The rows are grouped in 2 ways, from coarse to fine. Each group lies inside one group of the grouping before and may be the whole of it. The rows also spread widely along 3 directions, which tell nothing about the answers.
(in the rows, 128 means zero)
Known rows, each followed by its group in each grouping:
[ 80 150 161 111 173 124 167 146 108 118 167  95 131  89 167 106 157 127
 126]  Q616 Q769
[ 79 147 146 114 176 130 183 157 129 125 154 100 115  94 168  94 157 156
 116]  Q57 Q835
[ 74 144 168 108 171 129 174 148 117 136 153  95 121  84 163 117 159 136
 127]  Q616 Q573
[ 96 151 184 133 136 126 191 116 120 135 162 116 120  94 164 109 184 166
 113]  Q811 Q703
[118 165 191 112 174 124 185 139 107  87 189  98 141  86 137  83 154 104
 106]  Q811 Q48
[ 81 150 154 119 192 132 187 171 125 113 166  97 115  73 166  85 145 142
 130]  Q57 Q215
[ 99 158 176 112 130 123 178 119 105 132 171 124 127  83 153 116 180 154
 119]  Q616 Q219
[ 88 152 176 134 175 118 196 136 123 136 125 108 124 122 171 108 157 121
 120]  Q811 Q902
[ 95 160 176 114 139 121 183 120 109 133 157 119 125  90 159 120 175 145
 121]  Q616 Q219
[ 83 149 154 118 173 128 191 145 130 129 148 104 120 103 166 104 153 152
 118]  Q57 Q835
[ 75 139 148 123 200 130 172 171 126 127 153  94 117 101 190  83 163 130
 117]  Q811 Q902
[ 73 146 167 107 170 128 173 146 120 135 155  96 119  82 166 117 162 141
 125]  Q616 Q573
[ 89 157 175 127 161 126 198 139 124 124 159 111 119  83 155  97 154 152
 131]  Q57 Q215
[ 83 147 172 104 149 128 174 135 114 135 168 105 119  73 156 113 174 156
 122]  Q616 Q573
[ 88 152 178 138 145 112 192 119 126 151 128 120 118 119 171 111 174 150
 113]  Q811 Q902
[ 97 156 179 124 190 135 191 151 111 100 172  97 136  86 162  97 158 108
 117]  Q811 Q703

New rows. What belongs after each?
[ 93 146 172 126 168 121 187 136 120 130 145 111 125 109 169  95 168 136
 115]  Q811 Q902
[ 87 153 157 114 187 132 193 155 123 112 155 101 124  99 158  99 147 132
 121]  Q57 Q835
[ 73 155 175 142 150 117 204 132 132 149 130 118 107 102 168 119 156 169
 135]  Q57 Q215
[ 71 151 166 125 173 116 177 142 115 134 133  97 124 109 178 128 151 123
 132]  Q616 Q769
[ 93 152 163 117 144 125 194 128 126 130 156 117 118  99 155 108 165 170
 116]  Q57 Q835
[ 84 151 178 135 177 127 190 142 122 126 143 100 120 105 176 114 165 135
 120]  Q811 Q703
[ 98 149 181  98 135 127 178 124 106 127 180 114 127  68 141 109 180 158
 114]  Q616 Q573
[ 79 147 175 138 157 124 187 134 127 145 142 107 115 106 180 114 175 157
 122]  Q811 Q703
[ 87 148 171 102 164 132 172 144 111 123 172 102 122  72 154 108 166 140
 120]  Q616 Q573
[ 91 156 184 130 175 118 183 145 123 115 153 100 123 108 166  94 153 123
 114]  Q811 Q48
[ 96 150 180 101 183 133 179 150 105 107 174  98 133  71 144 108 154 115
 124]  Q616 Q573
[100 153 185 128 161 133 190 133 114 114 172 107 131  89 158 100 174 138
 110]  Q811 Q703
[ 82 143 150 118 163 127 189 143 128 131 152 106 115  99 167 101 161 162
 118]  Q57 Q835
[ 78 149 157 113 167 123 166 148 111 125 164  93 125  87 176 107 163 138
 125]  Q616 Q769
[ 83 152 184 137 157 112 180 136 132 136 140 104 114 114 173 104 159 144
 119]  Q811 Q48
[ 72 150 172 114 168 127 175 141 119 141 141 100 118  90 167 126 159 138
 129]  Q616 Q573
[ 98 159 189 126 178 116 189 143 119 108 158  99 131 104 156  94 149 112
 118]  Q811 Q48
[ 87 154 168 115 161 123 173 133 108 119 158  99 129  93 166 114 158 129
 124]  Q616 Q769
[ 67 140 153 132 194 134 173 167 129 131 151  89 115  97 192  97 166 144
 118]  Q811 Q703
[ 79 148 156 111 154 124 161 139 111 128 167  97 122  82 175 107 171 150
 120]  Q616 Q769
[100 154 162 107 172 132 195 144 119 110 169 108 129  88 146  97 153 139
 114]  Q57 Q835
[ 84 149 161 111 144 123 166 135 109 125 172 101 124  83 168 106 177 155
 120]  Q616 Q769
[ 69 147 155 117 170 121 165 150 115 130 150  94 118  99 183 118 158 137
 128]  Q616 Q769
[ 91 155 192 142 136 121 196 112 122 141 141 118 120 108 165 123 176 156
 118]  Q811 Q703
[ 95 150 172 126 178 121 190 144 118 124 145 107 127 109 168  99 162 117
 115]  Q811 Q902
[ 81 148 177 132 182 132 189 145 123 124 145  99 121 104 177 111 162 133
 120]  Q811 Q703
[ 73 144 164 110 160 128 168 143 120 142 157 102 113  77 170 117 169 159
 123]  Q616 Q573
[ 75 151 164 121 160 117 171 137 112 134 149  99 121  99 177 118 159 141
 127]  Q616 Q769
[102 153 158 100 193 137 193 154 112  87 175  98 135  85 145  88 145 115
 115]  Q57 Q835
[ 71 141 161 136 152 115 182 133 134 165 125 113 106 118 193 106 178 169
 117]  Q811 Q902
[109 156 187 126 133 118 198 113 112 137 154 127 129 107 152 101 181 151
 108]  Q811 Q902
[ 86 148 156 114 153 126 191 138 128 130 153 112 118 101 162 103 164 167
 116]  Q57 Q835
[ 85 146 158 117 143 125 192 132 130 141 148 115 112  99 165 105 165 180
 116]  Q57 Q835
[ 78 146 178 113 168 127 181 141 116 133 146 102 120  89 163 125 158 130
 128]  Q616 Q573
[ 92 151 184 103 178 131 184 142 107 112 163  99 133  82 146 118 153 108
 125]  Q616 Q573
[ 84 148 170 133 173 120 190 141 125 141 130 106 122 117 179 103 163 131
 119]  Q811 Q902
[ 95 153 193 139 153 124 199 121 118 129 150 112 126 103 164 113 170 139
 119]  Q811 Q703
[ 88 146 171 103 143 131 170 132 114 131 178 109 120  68 151 108 181 162
 118]  Q616 Q573
[102 154 186 129 145 117 195 118 118 138 141 119 127 114 159 106 172 139
 112]  Q811 Q902
[ 85 151 157 107 163 128 169 146 112 125 168 109 123  82 170 107 174 143
 121]  Q616 Q219
[ 79 149 173 110 180 128 177 149 115 126 151  98 123  84 159 120 153 122
 128]  Q616 Q573
[ 89 155 183 129 180 117 183 149 126 116 152  96 125 107 169  95 150 121
 118]  Q811 Q48
[ 84 153 171 118 163 120 180 134 109 124 148 103 127 101 168 121 153 125
 129]  Q616 Q769
[ 81 152 167 119 152 117 173 131 112 128 154 103 125  98 170 120 162 139
 125]  Q616 Q769
[ 85 150 157 115 176 130 193 147 127 121 151 105 122 103 159 103 147 139
 119]  Q57 Q835
[ 89 155 171 116 157 121 177 132 107 118 157 103 129  96 161 119 158 126
 124]  Q616 Q769
[ 78 148 157 116 139 118 166 131 113 136 162 104 121  90 175 112 176 163
 121]  Q616 Q769
[ 76 145 151 123 159 124 188 140 137 142 136 111 109 107 172 110 158 169
 121]  Q57 Q835
[ 88 146 173 130 167 119 188 136 123 139 138 110 124 113 175 102 168 137
 115]  Q811 Q902
[ 80 151 181 116 167 125 184 135 117 134 143 106 123  91 157 130 156 129
 130]  Q616 Q573
[ 78 147 152 122 153 124 187 136 131 140 146 111 111 102 166 105 166 174
 117]  Q57 Q835
[ 97 153 197 141 140 122 199 114 118 137 145 118 125 105 161 120 176 148
 117]  Q811 Q703
[ 93 150 172 123 200 128 191 156 116 109 148  99 132 110 167  92 149  99
 117]  Q811 Q902
[ 52 144 154 135 163 114 173 140 126 158 115  97 108 116 198 137 157 149
 134]  Q616 Q769
[105 159 201 132 178 128 207 132 106 104 153 108 140 102 148 114 155  99
 120]  Q811 Q703
[ 78 150 182 142 162 126 193 133 125 139 136 107 117 110 178 123 167 146
 122]  Q811 Q703
[ 71 142 154 118 156 121 164 140 115 134 156  95 119  92 180 113 168 154
 124]  Q616 Q769
[ 66 143 151 131 148 118 194 133 138 158 119 116 104 118 179 119 163 178
 123]  Q57 Q835
[ 69 146 169 114 168 123 177 144 119 139 142  97 115  90 166 126 162 139
 129]  Q616 Q573
[ 93 149 179 131 144 113 192 121 120 147 135 123 119 115 170 106 174 152
 111]  Q811 Q902
[112 162 203 122 136 113 190 115 116 118 165 116 129 101 145  98 168 140
 110]  Q811 Q48
[ 95 159 172 121 188 132 202 156 115  98 170 103 131  75 149  90 144 121
 127]  Q57 Q215
[ 81 148 182 144 147 122 193 122 128 150 134 113 115 111 178 121 174 159
 120]  Q811 Q703
[102 156 177 123 176 121 192 136 114 118 150 111 131 106 160  95 162 117
 115]  Q811 Q902
[100 150 185 127 155 130 186 131 113 118 170 107 128  87 159 100 176 144
 112]  Q811 Q703
